Every row belongs to one group in each of 5 separate groupings. Each group adds its own fixed numbers to the row, and there is some noise. The rows also spread widely along 17 directions, which tell nothing about the answers.
Known rows, each followed by its group in each grouping:
[-41  30 -20  52  15  21  24   7  -1 -10  -1  30  36  -3  -2  -1 -12  -2
 -27 -10   5  -7 -13 -39   0 -18 -19 -26 -25   8   8 -27 -28   8  -4 -20
 -16 -11] => gunu R E G M
[ 24  -3  31  -4  39   1 -17   0   9   8  16  38   1 -19   4 -16  20  15
  20  -8 -10 -26  31   0  -7  19 -34  -2  -3 -26 -39 -26   5 -15   1  23
 -11   7] => pasif R F L X
[ -5  16   4  -9  -5  16 -29  36 -19 -30  16  39  13 -16   4 -23 -12  -9
 -16  25   9 -31   5  -9 -15  45  17  46  14  -2  23 -12 -15   5 -38   0
 -26 -12] => duro B S T Q
[-10  16  24  17  -4  22  11  29   7  43 -10   2  35  32  26  -2 -30  18
  20  32   5 -29  -9 -37  -1 -10  13  -8  49 -28   2  13   2   2 -35  -4
  10 -41] => gogor Z F T Q
[ 23   2 -19  63   6   1  20  17   0 -21  23  39   7  16 -19  25  33  29
 -39 -19  34  -3  19 -25  -3  19   3  -2  55 -16 -20 -15  12   7 -10  58
   6   3] => pasif N C H K
[  6  12  -8  41  16  -9  24  14 -20  -7  35  33  -3   2   7   0  18  20
 -30 -10  11 -31   0 -24 -27   8 -17 -12  21 -28 -39 -44  -4  11 -32   8
 -11  -1] => gunu B S V X
[-10 -28  30   4  19  19   9  10   5 -12  26 -16 -26 -19 -10  17 -33  22
  14   0   3  43 -12   9   5 -25 -26  -2  12  -1 -12  -1 -11  -3  16  42
  -7  13] => duro N C V U
[-11  15 -25  -9  18  -4 -25  -2 -27 -28  14  -1 -21  -6  -1 -48   7 -15
 -38 -12  -2  -7   5  25 -15  16  13  10 -26  34  16 -10   9  28   9  -6
  -2  66] => Zivun Z E H M
[ -7 -11 -13   8 -51  10 -25  14 -26 -14   5 -21 -12 -26   0  20 -38 -15
 -17  37  -3  36   8  -9   1  -1  59  29  37   2 -15  21 -13   6  -4 -12
  12 -12] => gogor R C G K
[ 31 -14 -16  -9  -7  -8 -23 -28   7  21 -18 -22 -17  -4 -17  17  -6 -20
  13  15 -32  37   0   2 -26   1  30 -28 -14 -18 -42   3 -27 -15  39  -3
  32 -11] => Zivun Z E L U
[ -8   5   2  21   2  25  17  16 -21 -22   7  -3 -20  -9   9 -14 -27  20
 -49   9   4  -8  10 -10 -23   6  28  -8  52  23 -20 -10 -13  29  -4  17
  33  21] => gunu B E Y X
[ -8   1 -13  -9  10 -16 -31  13   3 -16  27 -27 -30   5 -22   0 -18 -20
   0  10   6  23  11  31 -17 -13  25  -3 -20   8 -26   2   2   6 -11  16
  -5  29] => Zivun Z F Y U
[-32   5  -9   8 -39  -2   1  20  12  -7  -1 -52   1  26  -5  13 -39  -9
  -1  12  -1  34  -1  12  -2   0  26  12  21  29  20  11   8   9   0  29
   1 -10] => duro B E G K
[ 19  -3  11 -23   2  -1 -49 -12 -33  29   1 -27 -27 -38  10 -35 -36  -9
  21  27 -16  24 -16   7 -15 -21   0   3 -14 -21 -26  16  -8   2  13 -33
 -10  19] => duro R C H M
[-32 -11  -7  -9  -5  22 -26  11 -20   8 -13   4  37  30  22 -34  -5 -43
  13  15 -27 -21   3   4  -2   0  33   9 -31 -14  38  -7   3  11  -4 -23
   3 -13] => gunu N S V M
[ -1  49  14  12   0 -33   4 -10  17  18 -11  15  14  50 -16  26  20   1
  12  11   1 -35 -12 -25 -20  44 -39 -18  35   0 -29  -5  -4  -8   3   4
   4 -46] => gunu N S T M
[ 13 -32  44 -17  23  27 -10  28  20   8   1  15  -5 -49   9   6 -14  20
  42   9  15  -4  29  -2  15 -42  -7  -9  -9 -30 -22   1   6  -5 -42   7
 -24 -13] => gunu B S G X
[ -8  38 -15  -9 -33   0  19  36  21  11  -4  -9  22  16  -4   7 -23  12
   2  20  13  -7 -23 -21 -29  17  19   4  19  24  29   8 -16  -5 -41 -11
 -19 -62] => gunu B C L M
[ 46 -31   7  -8 -12   3 -12  -9 -18   6  -5   3 -35 -37  28   3   4 -11
  10   1 -15  10   0   4  -8  -4 -16  13  11 -45 -16 -23  -6 -10   8  -3
 -10  -2] => gogor B E V U
[  7 -34  26 -43  -7  -8  -6   5  -4 -11   2 -36 -45  -4  16  12  12   7
   4   4 -20  15  21  37  -5 -10  -1  -2  12  27 -33  -9  18  22   1  16
  10  30] => gogor N E L X
[  8 -23   4  25  45 -17 -33 -18 -21 -16  24  21 -14   4  -9  -1  37 -19
   9 -18   5  -5  18  19   4  -6 -25 -12 -28 -41 -42 -20  15  11  17  34
  -3  48] => duro B E H K
[ 54  -5  10 -15 -23 -18 -11   7  18  30   2  -7 -22 -10  -4  14  -5   7
  29  13   7  20 -10   0 -12  17 -19  13  30 -33   4   7   3 -30  -6  20
 -19 -28] => gogor Z S V U
[-47  10  52 -33  22  14  -8   0  -3   5  -1 -12 -13 -18  27  -8 -29   2
  29  19 -15 -34   2  -3  22 -29 -16  -3 -10  13 -42  12  -1  23  -6 -39
  -4   4] => Zivun N E Y X
[ -7  19 -20  21  -9  11  10  15  16 -20   3  13 -16 -27   9   0 -25 -15
  -4 -16  20   1 -20 -19  27  -4 -21  27   8  -9  44 -10 -11 -16  15   9
 -34 -14] => Zivun N E T X
[-12  13  -7  -8  -2   6  -9  58   5  16  13 -26  15   1 -14 -20 -33   9
  -3  37  20  26 -15   2 -34 -24  12 -15 -20  27  12   7  -7  10 -59   3
 -37  15] => gogor Z F Y X
[ -1  57 -13  27  -7 -12 -35  -1 -14   2  -1  14 -12 -19 -18 -25 -30 -14
 -24  29  25 -19   2 -29  -7  28  15  18  43   7 -16  24 -12  -3   2 -26
  12  -8] => gunu N S G M
[-18  20 -16  21 -20 -19  -4 -12  12 -12  -2 -17 -12   1  -4  15  13  -3
  -1 -16 -10  -3  50   3  25   7   3  12  12  15 -21 -14  38  -2  16   6
   7  11] => pasif B C V X
[  2  12 -23  28 -10  -4 -13  23 -15   8   9 -18   1  19   4 -21  -5  -3
 -15   5  22  15   1   4  -5   5   8   8  17   2  41  10  33  13 -16  26
  -9  32] => gunu B C T K
[ -9 -11  -4  19  24   7  34  24  17 -14  18  12   4  24  -9   2  30  28
 -23 -32  27  -6  20   5  15 -13  -1 -15   8  17  23  -6  30  16 -17  44
   7  31] => gogor Z S L X
[-33  17  -3   1  11  -1 -15  31  15   0  33 -14   7  15   6 -33 -11  13
  20 -21  31 -28  19  16  35 -12  23  31   5  -3  29  31  47   5 -28  15
 -27  11] => pasif N E H M
[  0  14 -14  18  -2  -2  14  -9  19  -5 -23   9  -7  36  20  -5 -12 -40
   0 -18   0 -41   1   1   3   8   5   1  28 -17  24 -21   0   0  30  24
  27 -31] => gunu R E V K
[-12 -19  -7 -29 -27  19 -13  13 -18   3 -25 -25  -2 -21  32 -11  -3 -19
  -2  18 -22  -3  25   8   6 -36  37  -3 -24  18  10  -5  15  29 -30 -41
   3  12] => gunu B E V X
[  5 -23  16 -25  24   0  20  29  24 -10  42  36   0 -30 -14  15  23  40
  25 -24  26  -8  -8  -1  10  -4 -25   4 -19 -13   1  -5 -13 -17 -37  20
 -50 -15] => gogor N E V X
[ 16 -22 -11  19  -7 -12 -24 -22  -8  -7 -17 -16 -14  13 -20  32  18 -29
 -12  15 -22  43  23   8 -15   0  16 -25   0   0 -60 -11  -9   5  35  22
  36  16] => pasif N F L K
[ -3   3   7  25   1   8  18   7  26   1   0  19  25  18 -12  19  14  20
   2 -14 -13  -2  19 -18  -1  18 -17  -6  13  -2  -8 -30   2 -12  10  34
   1 -25] => duro N S L X
[ -6 -31   1  -3  15  39   9  27  -4 -43   1  26  -4 -34 -15  12 -14  -8
 -19  11  28  33 -23  -2  -1 -29  -2 -16 -22  20  41   5 -39  13 -11  15
 -14   5] => gunu R C G M
[ -2  -1 -15  28 -21  12  33  -8  18  24 -13 -20 -13 -16  35  13 -23  17
   4 -31 -21   3  18 -19  17 -48   8  -9  17 -29 -20 -26  12  -3   7 -22
   2 -24] => gunu N E G U
[-21  17 -10 -38   2   5  48  17  28  17  22  12  23  11 -10 -23   0  54
   1 -24  -3 -26 -15 -12 -13  34  26   2   1  33  38   8 -21  -6 -14 -11
  -7 -27] => Zivun N F V X
[  2  27 -21  -1  14  -8 -36  18   8 -42  16  39  -2 -13 -31 -13  15  -8
 -24  -6  15 -37  44   9 -17  39  35  23   0  18 -26 -17  -1  -3 -22  14
  -6  10] => gogor Z E H M
[-12   2 -46   9 -40  -1   3   4  36  -9 -12 -20  -5 -27  -3  40  -5 -20
  13 -22  -4  23  29  -6  39 -47  35   0 -37  -2   6  -8   8 -16  -4 -22
 -21 -31] => Zivun R E L X
[ -8 -26   3  -8  17  20 -17   3 -11   0  14 -21 -25 -21  19 -42 -45 -27
  16  -4 -10  24 -21  17   7 -30   3  18 -26 -32  22  -2  -9  -2  31  11
  -7  24] => duro Z S L X
[ 23   1 -10  18   0 -12 -14 -14   8  -2 -36   9  -3  23 -31   9  36 -24
 -21   7   8  16  17  -1  -2  14 -20 -27   4  25  15  -1  11  12  32  28
  27  24] => duro N S G X
[ 32  38 -11  32  18 -13 -30  -2 -15  28  -6   7 -33 -11  12 -31 -35 -33
   4  23  41 -35 -21 -22  -9 -21  -1  -5  37 -55 -26  21 -10  -2  -7 -22
   7 -12] => gunu B F Y M
[ 11  -9   4  12 -16  35  36   8  16  -6 -16   8   2 -11   2   4 -27  25
 -13  -4  -2  20   0 -19  -9  27   3   2  52  10  37 -10 -27 -13  27  36
  21 -25] => gunu B F G X
[-51  10 -23  19 -19 -15  39 -10 -24  -3  34 -34 -13  36  15  -1   0  24
 -33 -28 -14  -5 -10  -8  16  -6  23  10  31   8  -7   0  15  30  17 -18
  21  17] => duro N S T X
[ 16  -3  25  -1 -12  24  41 -14  12  -4 -53   1 -23  18  43  16   5  -2
 -11 -17  -1 -34  11  -7  20 -15 -17  -7  60   7  24 -16  21  27  20   8
  37 -17] => gunu Z S H M
[ 28  -4  20 -34  13 -17  18   1  30  38  12  -3  -6 -11 -25   7  19  55
  30  -4  24  14  -9  -4   5   1 -22 -24   7  10  -4  38  -1 -14  -9  10
 -11  -3] => pasif N F V X

New rows. What belongs after each?
[ 13  -4  20 -37 -18   1 -18 -11 -10 -13   3  16 -22 -55 -25  30 -11   8
   3  40  -1  25 -17 -20  -5  32   2   7  16  20 -23  30 -52 -12  18 -25
   6 -24] => Zivun R C G X
[ 23  12   9   0 -21 -10 -23 -23  -6  42 -23 -34 -27 -11  18  -9 -35 -10
  17  24 -19   7 -10 -15  -9  -2   8  -2  42 -30 -48  19  -9  -8  32 -25
  23 -23] => pasif N E G M
[-25  -9   3   5  -3  16 -13 -15 -39   5  -5 -13  12  18  22 -19  -8 -19
  -3  17 -27   8  -8   0  -3  12   9   3   2  -2  11   5  -5  12  28 -17
  28  12] => gunu B F L M
[-28  46 -27   6 -25  -3 -22   4  -7   7 -29 -16  14  22  -2 -23 -18 -38
 -15  35   8  -8   1 -13   8  14  25   8   8  42  47  30   7  13   7 -25
  26   5] => gunu Z F L X
[  0  -3   0 -33   0  -2  24  26  12 -17   5  17  12   9  13   2  37  10
  -5 -22 -11 -19  -1  14 -27   4 -23  -1 -40  16   8 -52   0  15 -42  -7
 -56 -11] => pasif N S H M
[ 18 -16  13   9 -22  38  -7  13 -14  16 -38 -21  -6 -35  22   1 -34   0
  -3  34 -12  46   1 -15  -5 -36 -11 -15  17   9  10  -6  -5  10   4  -3
   0  11] => gunu N F H X
[ 18   6 -14 -10 -31 -35   3 -11  42  23   3 -37 -17  -5 -14  25   7  23
  28 -28   9  27  19   9  26 -11  -5   6   4   3   3  19  36 -17   5  14
 -19  -5] => duro Z E G K
[ 71 -21  -9 -19 -22   1 -23  -6   9   5 -24  -9 -46 -40  -1   4 -20 -22
  24  10  25  33 -18   7   2  -3   7  16  29 -40  22  26 -22 -26  22  14
  -5 -25] => pasif B F H M
[ -2  10  -1 -21 -13 -22 -44   0  -7  41  18 -26   5  -8  -1 -30 -11   5
  37   9 -24   6  13  11  -6   9  17  22 -17 -18 -20  13  19 -21  -9 -30
 -25  -1] => gogor N S V M
[ 46  23   2   3   1   0  -4 -15  37   3 -36   8 -20 -25 -28  15  -9   2
   1   1   2  19  12 -11 -14  13 -23 -11  18  17 -17 -14 -19 -24  29  22
   9 -17] => duro Z F L M
[  3 -22 -10  33  -2   3  14  -8  -2 -29  22   2 -22 -30 -14  49   1   4
  -9 -13  11  37   0 -14  15 -27   3  -5   4 -30 -47  -9 -22  -9   9   9
  -4 -11] => pasif B S L M
[  8  32  10  -5   0   7 -21   1   9  -9 -15  13  -4 -26 -41  -3  -5  17
 -27  25  -1  12  28 -10 -19  42   4  -1  16  63 -10   7 -11  -2   6   6
  14  18] => Zivun N S V U
[ -1   7 -21  15 -14 -31  -4 -29  -4  16  -5  11  11  19   9  27  38 -26
  25  -6  -8 -18   2 -17  21   1 -14  -4 -15 -46 -15  -9   3 -11   9 -30
  -5 -27] => pasif B F V Q
[-56  31   9   9  -5  21 -14  25  -9 -16   2 -17  22  23  20 -39 -40 -11
 -13   5 -39 -25  28  14 -28  30  16  24   5  32  -9 -43   6  11  -4   6
  -7   7] => gogor B E Y M
[ 35   3   9 -61 -53 -26 -10   5   9  20  -2 -26 -43 -29  34   5 -15   3
  29  11  -5 -16   0   9  -1  12   6  35  37  -8   5  11  12  -9 -20 -28
 -20 -42] => gunu R E G X
[  2   7  10   2  -6  10 -18  30 -11   8   2  -8  19  -2  10 -13 -13  -3
   0  26 -21  15   6   5 -43  11 -18   0 -17   7 -15 -40  -2   0 -32   8
 -37   3] => pasif B F V M
[-34  27 -30  34 -30  10  14  -2  11  -2  -9 -21  13  22  10 -18 -24  -1
 -11 -28 -12  -4  20  -3  21  20  26  29  32  16  44  -6  21  -9  32  10
  14  -6] => gogor B E V M
[  5  15 -29 -14  -6 -26 -33  -2   4  15  40  -5  17   6 -47  -7  14  24
   8   4 -16  22  15   2 -31  51  50   3 -18   7 -30  21  -6 -26  -2  -1
  -1  -4] => Zivun Z C L M
[ 10   9  -3  12 -19  19 -11  15   0   4   9  15  19 -43  -5  -4 -14  32
  -9   3  -4  17  26 -19   0  23   8  20  15  12  10  -5   2 -17 -14   9
 -20  -2] => gunu R E V K
[ -4 -13 -20  13  11   6 -15  39  21   1  17  -1  10   4   6 -14   4 -11
  16 -15  11  -4  28  15  11 -36  22   1 -33 -26   9 -17  30  -3 -35  25
 -26   9] => gogor Z E L X
[ -4   1 -32  18 -21 -24 -46  -3  -3 -29   4  -5  -8   0 -15  13  12 -54
  -1  -2  -4  22  25  19  13  18   0  28 -23  -2   7 -19  19 -10  20  23
 -16  24] => gogor Z E V K
[ -9  -3   6   9 -12  10   5 -38 -14 -26 -34   8 -22 -25  14  31  13 -28
  -9  -8  -8  13  -7 -14  41 -13 -49  -1  -1  12  12  -6 -10  11  52 -25
   4   9] => gunu N E Y M
[ 23 -20   6 -52 -24 -17  12 -27 -20  20 -11 -16 -29  -2  30   8  25   6
   1  -3 -26 -17  -2   6  -9   0  19  -2   8  -8 -25   4   3  25   0 -48
  18  -3] => gunu Z S Y K
[ 25 -42  26 -10  27  -7 -19 -21 -12  16   4  -1 -22 -11  -5   9  18  -9
  31   7 -10  29  -9  11  -2 -15 -38 -30 -17 -34 -26   0  -6  -5  30  18
   5  22] => gunu N S V X
[  7  21   5 -40 -10 -32  20 -35   6  20 -13  -7 -28 -12  -4  21   5   8
   7   6   5  -8 -37 -14  -3   1 -21 -25   2  16 -13  29 -32   5  14 -54
  11 -25] => gunu R E G U
[-25  -4  20  -9  17  -5  -9 -12 -12 -18   7  39  23  29 -18  13  33 -15
   8   8  -4 -15 -14  -4   4  48 -24   2  -3   4   4   4 -25   0  25   2
   9 -11] => gogor N F G M
[  4   5  28 -29 -29   1 -48  10  10  -1  11  -2  -4 -58  -2   3 -18  19
  27  21 -30   8  54  -2   5  40   9  47  15   5 -46  -3   9 -26  -5  -6
 -27 -14] => pasif N E G X
[-26  -5  -2  -2 -20  10   3  39   1 -28  31  12  35  14 -11  31   8  10
  -3   7  -3  14   5  -1 -14  24   3  15  -9  15  14 -22  -6  -2 -39  20
 -39 -21] => gunu Z F Y M
[ 17  -1 -52  22 -26 -27 -29 -14  13 -26   3  25   0   8 -39  28  36 -40
  -6 -10   2  12  34  -2   8  40  29  15  -2 -22   2  -3  -2 -25  35  21
  10 -20] => pasif R C G X
[-10  31 -22   8 -22 -43 -13 -26 -13   9 -21 -20   4  26 -25  24  37 -14
 -21  24 -16  10  13  -9 -27  27  -6 -39 -10  44 -39  -3   0  19   9 -27
  24  14] => gunu B E G X
[ 65 -20  -7  -8   8  -1  -4 -46  22  41 -70   6  -9  -4 -14   6  26 -20
  20  -4  -3   7   7  -9   1 -12   4 -48  -6 -20  -1  16 -13  -7  48   2
  48 -10] => duro B E V K
[-47  -8   2   0  18  10  27  -7  17   4  17   8  50  37 -17   8  21  29
  15 -27 -32  -1  12  -2  -2  10   9 -25 -35  11  -7 -14  -7  -3  13   8
   5 -14] => pasif R C V M
[ -3  12 -22  27  16  -6  34   5  14   2   6  36  25  26   3  10  47  15
 -11 -35  12 -48  22 -17   3  -9   4 -21  -8 -17 -14 -29  13   7 -31  -6
  -5 -18] => pasif B F V M
[ 39  -6  21 -25  10 -21  -9   2  15  13  13 -13 -49 -23  27 -17  -1   3
  38 -19  -6 -12   9  27  -5  -7 -49  20   0 -33 -15 -32  30 -12   1  21
 -36   5] => duro B C L X
[ 25   0  16 -19 -32  13 -24  -3 -16  -3 -15 -26 -29 -46  32 -17 -21   1
  -9   9 -44  34  25  18 -14  19 -26  35  12  23  -4 -38  13  -6  19  -3
 -22  23] => pasif R F L M
[-17 -13  28  -6  13   8   6   6   2  24   5 -31  -8 -26  17   6 -38   0
  40   9  11  39 -41  -2  26 -67 -45 -18 -38 -14  12  20  -6   0  -8 -14
 -38   2] => gunu R S L K
[-17  37 -26 -29 -33 -42  -6  -4  26 -18  -9 -36 -31  23 -13  16  -6 -34
   0  -6  -6  -8   0  22  -7   8  13  18  -8  36  -9  -9   2   3   4 -19
  -9 -30] => duro N S L M
[  1 -44  17   9  19   8 -24 -29 -25 -33  -1   6 -33 -27  -7  27  16 -23
   3   7  -3  22  22   9  25 -11  -5 -14   2 -11 -31   7  -7  10  42  20
  39  38] => gunu B E V X
[ 23 -11   3 -19 -29 -16 -19   1  12  15   6 -34 -24  11  -4   6  -5   5
  14  11 -16  14  27  14  -9  22  40  14  43  -9 -33  16  16 -10  12  24
  23 -16] => pasif N S L X
[-30  51 -25  10 -22 -30   6  16  18   3  -9 -19  19  16 -30  24   4  -3
  -5  20  11  12   0 -14 -18  -1 -21 -27 -27  56   2  -8   2   6 -30 -14
 -25  -8] => gunu B C V X
[-14  25 -19  48   5  16  35  10  17  -4 -10  22  25  19   5   8   7  17
 -28 -23  -3 -37  37 -29  -8  -8  30 -20  21  -2 -28 -37   4   9 -21  -2
  22 -32] => gunu B S L M
[ -8 -13 -27   7  -7 -10  16  14   4  12  39 -15   1  14   8   5  -8  20
   9 -19   4   5 -12  -2   1 -24  37  -5   2 -42  -6   6  -3  -2 -21   4
 -13 -15] => pasif R E T Q
[-12 -22  27   2  33  24  -3  -3  -5  17  19  10  19 -13   6 -37   2  48
   5 -15 -30   6  34   2  -3   7   2  -6  -7  -5 -21 -10  10   3   9  12
   5  37] => pasif N S G Q
[  7 -18  23 -26  16   5 -31  -4   5   9 -18  -2  -3 -24 -22   3   2 -13
  18  26   1  33   8  10  -1 -20 -10 -27 -43  12  -9  22 -12   4   3  -9
  -3  18] => pasif R S G U
[-10  20 -17  -6   7   3   4   0   6 -43   4  37   0   4 -30  -3  11  -8
 -35 -12  13 -26   5  -4  -6  39  22  16   6  26  14  -4 -25   8   9   4
  11  -6] => duro Z S Y M
[-15 -11  17 -36  18  14  31 -20  16  -2 -13  -5 -20  24  27 -27  -1   6
   0 -39 -39 -42  20  27  -3   3  20  -6   7  15   4 -27   6  16  31   0
  36   0] => Zivun R S V M
[-18  27  11   9  16 -26 -31   9  19  20  13  -5   8  24 -14 -17 -11  -7
  31   5  -3 -20  23   9 -10  17  -3   6   2  -8 -37  -1  20 -12  -1  18
  -8  -4] => gogor N C G K
[  6   0 -52  30 -15  14  -2  21  30   6   1 -31   7  -4 -25 -16 -51  -8
  -7  -5  -1  61  -4   0 -21 -14  47  -4 -17 -10  28  -5 -23 -25  12  34
  -7  -8] => pasif Z S L Q
[ -2   3  -2   0   1   0 -13   9 -23 -11  18   5  -3  -3 -19  -6 -11  -6
 -19  28   2  30 -36  -5 -28  31 -12   1  -1  18  15   1 -34   3   6  11
 -10  13] => Zivun N S V Q
[ -5  14  17 -22  -7  14 -13  -1 -10   2 -32   2  -4 -15  12 -18 -30 -29
  12  28   8   0 -36 -10   7   7 -21  18   2  13  44  21 -21   6  20 -19
  -8  -4] => gogor Z C H K
[-29  10  16  15  22  13 -34   5   6   5 -10  -3  16  45  19 -38 -25 -35
  29  -1 -24 -40  31  17   3   3   8  15   8 -24  -7 -23  25   3  22  25
  16  -5] => duro N F H M
[-15  -4   9 -21   5   1  28   9 -25   6  20  -6   6   8  17  -5   4  18
 -12   7  -2   7 -50  -4 -21  -9 -24 -19 -19   9  11   0 -27  27 -17 -23
 -23   7] => pasif R E H U
[ 51   1  20  -6  11   7 -16  -9  16  36 -12  33   2 -63  -8  -6   4  30
  28  -2  15   2   8 -26  19   3 -28   0   3 -23  -1  19  -6 -33   2  -5
 -22  -7] => gogor R E V K
[-10   1  16  15 -14  37  14  48  23 -30  -6  33  27 -24 -20  24 -10  27
 -25  14   7  12  29 -23  -9  22   1   9  25  41  10 -25 -15  -3 -32  31
 -20 -21] => gogor N S G X
[-11  13 -20   4  29 -13 -17 -40  31  16 -21  18  23  14 -43   0  25 -15
  23 -18  -9  -8  38   0  20   5  20 -31 -41   2 -10  19  -8 -19  44  -9
  37  -1] => pasif R F V U
[-31   3   3  37 -13  13   2  16 -11  -3  -1   0  17  28  33  -1   0 -15
  -3   1  16 -12   3 -13  43 -13 -20  18  25 -10  52   6  41  19  -6  11
  -6  15] => gogor Z E G Q
